There are 4 ways to turn a row about zero (a turn may also mirror it). The second row of each pair is the first, turned, with some noise. The first 36 pairs use one turn. New pairs use 3 turns, one after the other, and a turn may come again.
Known pairs, each followed by its turns in order:
[ -5 -49 -38 -25 -41   6 -44  51]
[ 16   3 -13  -4  23  55  66 -49] => (1)

[ 40 -33  20  27 -44 -21  29  30]
[ 29  65   4  -9  26 -26  -6  34] => (2)

[ 27  11  41  50 -50 -49 -20  40]
[-71  13  28 -20  71  -4   6 -29] => (0)

[-56  39 -56 -58   3 -42  27  38]
[ -9  37  -6  30  50 -72  71 -18] => (1)

[  8 -19  15  12 -52  43  54 -17]
[ 32 -17  73  17  18  29 -35   0] => (1)

[-53  22 -20  20   2  33 -52 -25]
[ 33 -37 -39  12  -6  -5  42  54] => (1)

[ 28 -18   3 -32  29   1  12 -44]
[ -9 -19 -17 -61 -17   8  29   2] => (2)

[ 22  43  28   7 -24 -29   1 -22]
[  8 -53  -3 -10 -24 -40  -9 -20] => (3)

[ 23  30 -42 -52 -33  26 -50  22]
[-34 -24 -25  27  67 -34 -10  44] => (3)

[-32  26 -31 -19  -4 -47  -8  33]
[-29   7  20  41 -21  -3 -22 -50] => (0)

[ 44  25  11  43 -21  40  -5 -22]
[-22 -32  62 -22  17 -32  16 -15] => (3)

[ 29  39  23 -54 -11 -15  30  44]
[-25  -7 -52   1  43 -53  -5  -9] => (2)

[ 25 -56 -12   0  12 -11  28  17]
[  8  41  -6 -16  22  33 -34 -31] => (1)

[-55  11 -59 -44   8 -24  38 -24]
[ 48  -5 -51  16  -6  26  42  50] => (3)

[ 56  14  48 -59  15  -9  34  25]
[ 20  11 -44 -50  39 -32 -25 -45] => (3)

[  9  24 -39 -13 -12  -9  17  60]
[-19 -49  26  38  -7 -20  -9 -34] => (0)

[ 12  20  -9  13 -52   7 -47  50]
[-34   1  27  35  47 -48 -16   5] => (0)

[-48  -5 -10 -20  22 -19 -15 -55]
[ 20  32 -17  15 -44 -15  23  42] => (3)

[-29  51  22  37  56 -13  52   9]
[-44 -27 -73   8 -15  43  14 -23] => (0)

[ 15  10  35 -37  37 -29  13 -26]
[-17 -10 -55 -24 -27 -18  28 -11] => (2)

[  7 -39 -53 -22  38   9  44  53]
[-18  70 -13  34  60  23   3 -16] => (1)

[ 10  31  59 -13  -4  57  10 -51]
[-14 -73  26   9  -4   3 -51  35] => (1)

[-12 -33 -13 -46 -54 -55 -25   5]
[ 10  11 -26 -17 -14 -16 -86  24] => (2)

[  0  -3 -33 -42  54 -24 -23  31]
[ 29  29 -26  -6  34  11 -54  43] => (3)

[-42  47  17   9  25 -17   4 -60]
[ 17 -27 -13  -3 -13 -78 -17  47] => (1)

[-39  37 -44  -4  -9  40  25   9]
[-12 -20 -17 -20  20  22  51  46] => (3)

[-47 -36 -37 -27  31  28  40 -17]
[ 72  -7 -32  11 -43  -1   5 -18] => (0)

[-52  36   8   7 -13 -33  38  59]
[-28  26   8  61   2 -56 -21 -24] => (2)

[-13 -60  34 -54  29  -1  41  15]
[ 38 -12 -12 -68 -45 -15 -19 -35] => (0)

[ 47 -34 -44  14  30 -49 -39  18]
[ 77   1  23 -45  -3 -17 -20 -35] => (2)

[ 14  37 -40  11 -58  45  18  16]
[-30 -64   8   0  50  -1  45   3] => (3)

[-27  25 -15 -42 -36 -12  30  23]
[-50   0  -4  16  22 -29 -46  -7] => (2)

[  4  -6  56 -21   2  55 -16 -46]
[ 16  26 -32 -50  -8 -27  11  58] => (0)

[-50  31  42  41  48  -7  30 -15]
[ 25   1 -16  49 -35 -52 -39  38] => (1)

[ 53  51  38 -35  15   3 -21 -28]
[  0 -19 -81 -25  30  25  21 -16] => (2)

[ 26  33   4  -8 -50 -27  53  12]
[-38 -32  28  -4  -5  -9  66 -33] => (0)

New pairs. What belongs after each?
[-39  60 -15  18   0  38   8 -45]
[ 15 -51   1 -12 -16  77   7  24] => (1) (3) (2)

[-12 -46 -60 -60 -57  54  29 -11]
[  15  -30  -18 -114   -8   17  -46    6] => (0) (3) (1)

[-43  47  -6  20 -32 -47 -29 -18]
[  1  22 -60  16  31  -1  48  14] => (0) (2) (0)

[ -1  10 -47 -57  33 -26 -49 -26]
[ 36  14 -25 -36 -48  39 -51  37] => (0) (0) (3)

[ 46 -18  60  -9 -36  45  19  20]
[-41 -63   0 -13  46 -12  53   5] => (3) (0) (3)

[ 36   3  -1  -7 -18 -43  47 -37]
[  6  -1 -23 -23 -19  41  -4 -68] => (2) (1) (0)

[-23 -10  37 -10  41 -31 -60  -4]
[ 63  21 -46   5 -14  24  29 -34] => (3) (3) (1)

[-27  -1 -48  45 -60  41  18  -5]
[-22 -13  73  -5   3 -39 -48   4] => (3) (1) (3)

[-44 -47 -31  25 -40 -13 -15  52]
[ 28  32  34 -44  56  22  23 -43] => (2) (2) (2)

[ 23 -43 -24 -39  39  10 -55  45]
[ 41  52  50  34   5   5  57 -15] => (3) (1) (1)

[ 40 -56 -48  57 -59 -58  -8  19]
[-84  29  59 -33 -69 -15  36  13] => (0) (3) (0)

[ 31 -25  39  45   4  35  53 -42]
[ 38  39  -8 -54  10   2 -22  75] => (0) (0) (2)

[ 39  48   4 -45  57 -40 -32 -56]
[-49  13  82 -11 -51  28 -46 -27] => (2) (0) (1)

[ 57  41 -14 -33  27 -45  18  53]
[  1 -55  30 -51  61 -16  25 -14] => (2) (2) (1)

[ 50  38  11 -56  22 -28  48 -23]
[-23  -4 -27  36  14  72 -53 -32] => (1) (0) (2)

[ 43  41 -17 -31  36 -49 -34 -22]
[  1 -31  30  20  78  45  15  27] => (1) (3) (3)

[  7 -34 -32 -37  49 -20  17  47]
[ 12  62  -5  30 -49   7  14 -44] => (0) (3) (2)

[ 30  -3 -28 -35 -28 -43  19 -32]
[ 12  41 -22  54  15   8 -30   0] => (2) (0) (2)

[-11  -2 -45  59 -12  57  -5  -9]
[ 11  75 -19 -17 -23 -13  11  39] => (1) (3) (3)

[-26 -17  58  31   8 -48  13 -47]
[ 39  31  -8 -20  33  56  32 -59] => (3) (3) (0)

[ 50   7 -26   6 -51  -5 -51 -50]
[ 49   4 -50  -9  65 -14  41 -14] => (0) (0) (1)

[ 14  33  14  35  -6 -56  60  13]
[-57  -4  12   3 -26  74 -19 -24] => (2) (2) (2)

[-13  46 -50  40  45  21 -10  50]
[  7 -45 -31  -1 -21 -70  22 -45] => (2) (3) (3)

[-47  29  -2  56 -53   4 -53 -42]
[  3 -40 -36   8  21 -69  -9 -76] => (1) (2) (2)

[ 46 -28  50  49 -21  33  -4  13]
[ 57  10 -14  32 -22 -64  -9  -2] => (1) (3) (1)

[ -7 -33 -14  15  27 -11 -43  47]
[ 26 -22 -27  45  -5 -27  31 -33] => (3) (3) (1)

[ 58 -15  -8  55  -6 -36  18  17]
[ 19  27  20  34 -23 -54  16 -40] => (1) (0) (1)

[ 33 -23 -16  52  53  18  25  39]
[-13  -1 -47 -83   2  34 -21  -5] => (2) (3) (2)

[ 21  14  48 -17 -35  25 -24  43]
[ 18  27   5 -61  13 -43  10  10] => (0) (1) (1)

[ 32  24 -20  48 -13  -5 -45   9]
[ 27  15  43  14  32  26 -26 -29] => (0) (1) (2)

[-11 -30  38  25  -4  27   2 -12]
[-5 29 -9 40  3 30 31 10] => (2) (1) (2)

[-14  29   8  41  37  45  51  33]
[-35  26  20 -72 -14 -32  -8  18] => (0) (2) (0)

[  3  21  57  38  11 -34  31  -6]
[ 19 -25 -20 -44  46  32  21  -1] => (0) (3) (3)

[ 52   2  43   0 -23 -32 -56  37]
[ 17 -42 -22  72  -8  27  48 -10] => (1) (2) (1)

[ 15 -42  47  31  59  -2  29   2]
[ 38  -6   2 -13  34  10 -18  75] => (1) (2) (0)

[40 30 45 37 27 24 38  4]
[-83   3  -6   5  14  25 -30  -5] => (2) (1) (0)

[-24 -55  51  16 -51  17 -24   6]
[ 34 -28 -80  19  28  21  -6  10] => (2) (3) (1)

[ 45  11 -30 -11 -33  11 -39  49]
[-10  15  56 -12 -17  10 -62 -24] => (1) (1) (3)

[ 46   6 -34 -12  -5  33 -36  30]
[  0  36 -24  11 -53  29 -26  19] => (1) (1) (1)

[-59 -45  16  44 -20  -9 -16  -8]
[ 20  -5  23  20  36   9  55 -50] => (2) (2) (2)

[ -9  54 -32  41  21 -55 -44  36]
[-43  23  26 -71  31  27  33 -31] => (2) (3) (0)

[ 47  19  29 -55  58 -36 -29 -41]
[ 25  54 -67  34 -39  54  22  -4] => (0) (2) (1)

[ -2 -15 -45  26 -19 -43 -16 -15]
[  9 -52   5 -26 -19 -28  33 -20] => (3) (0) (2)

[ 25 -24 -27 -48  -1  -5   0 -11]
[-36  31  37 -13  11 -21   0  10] => (2) (0) (0)

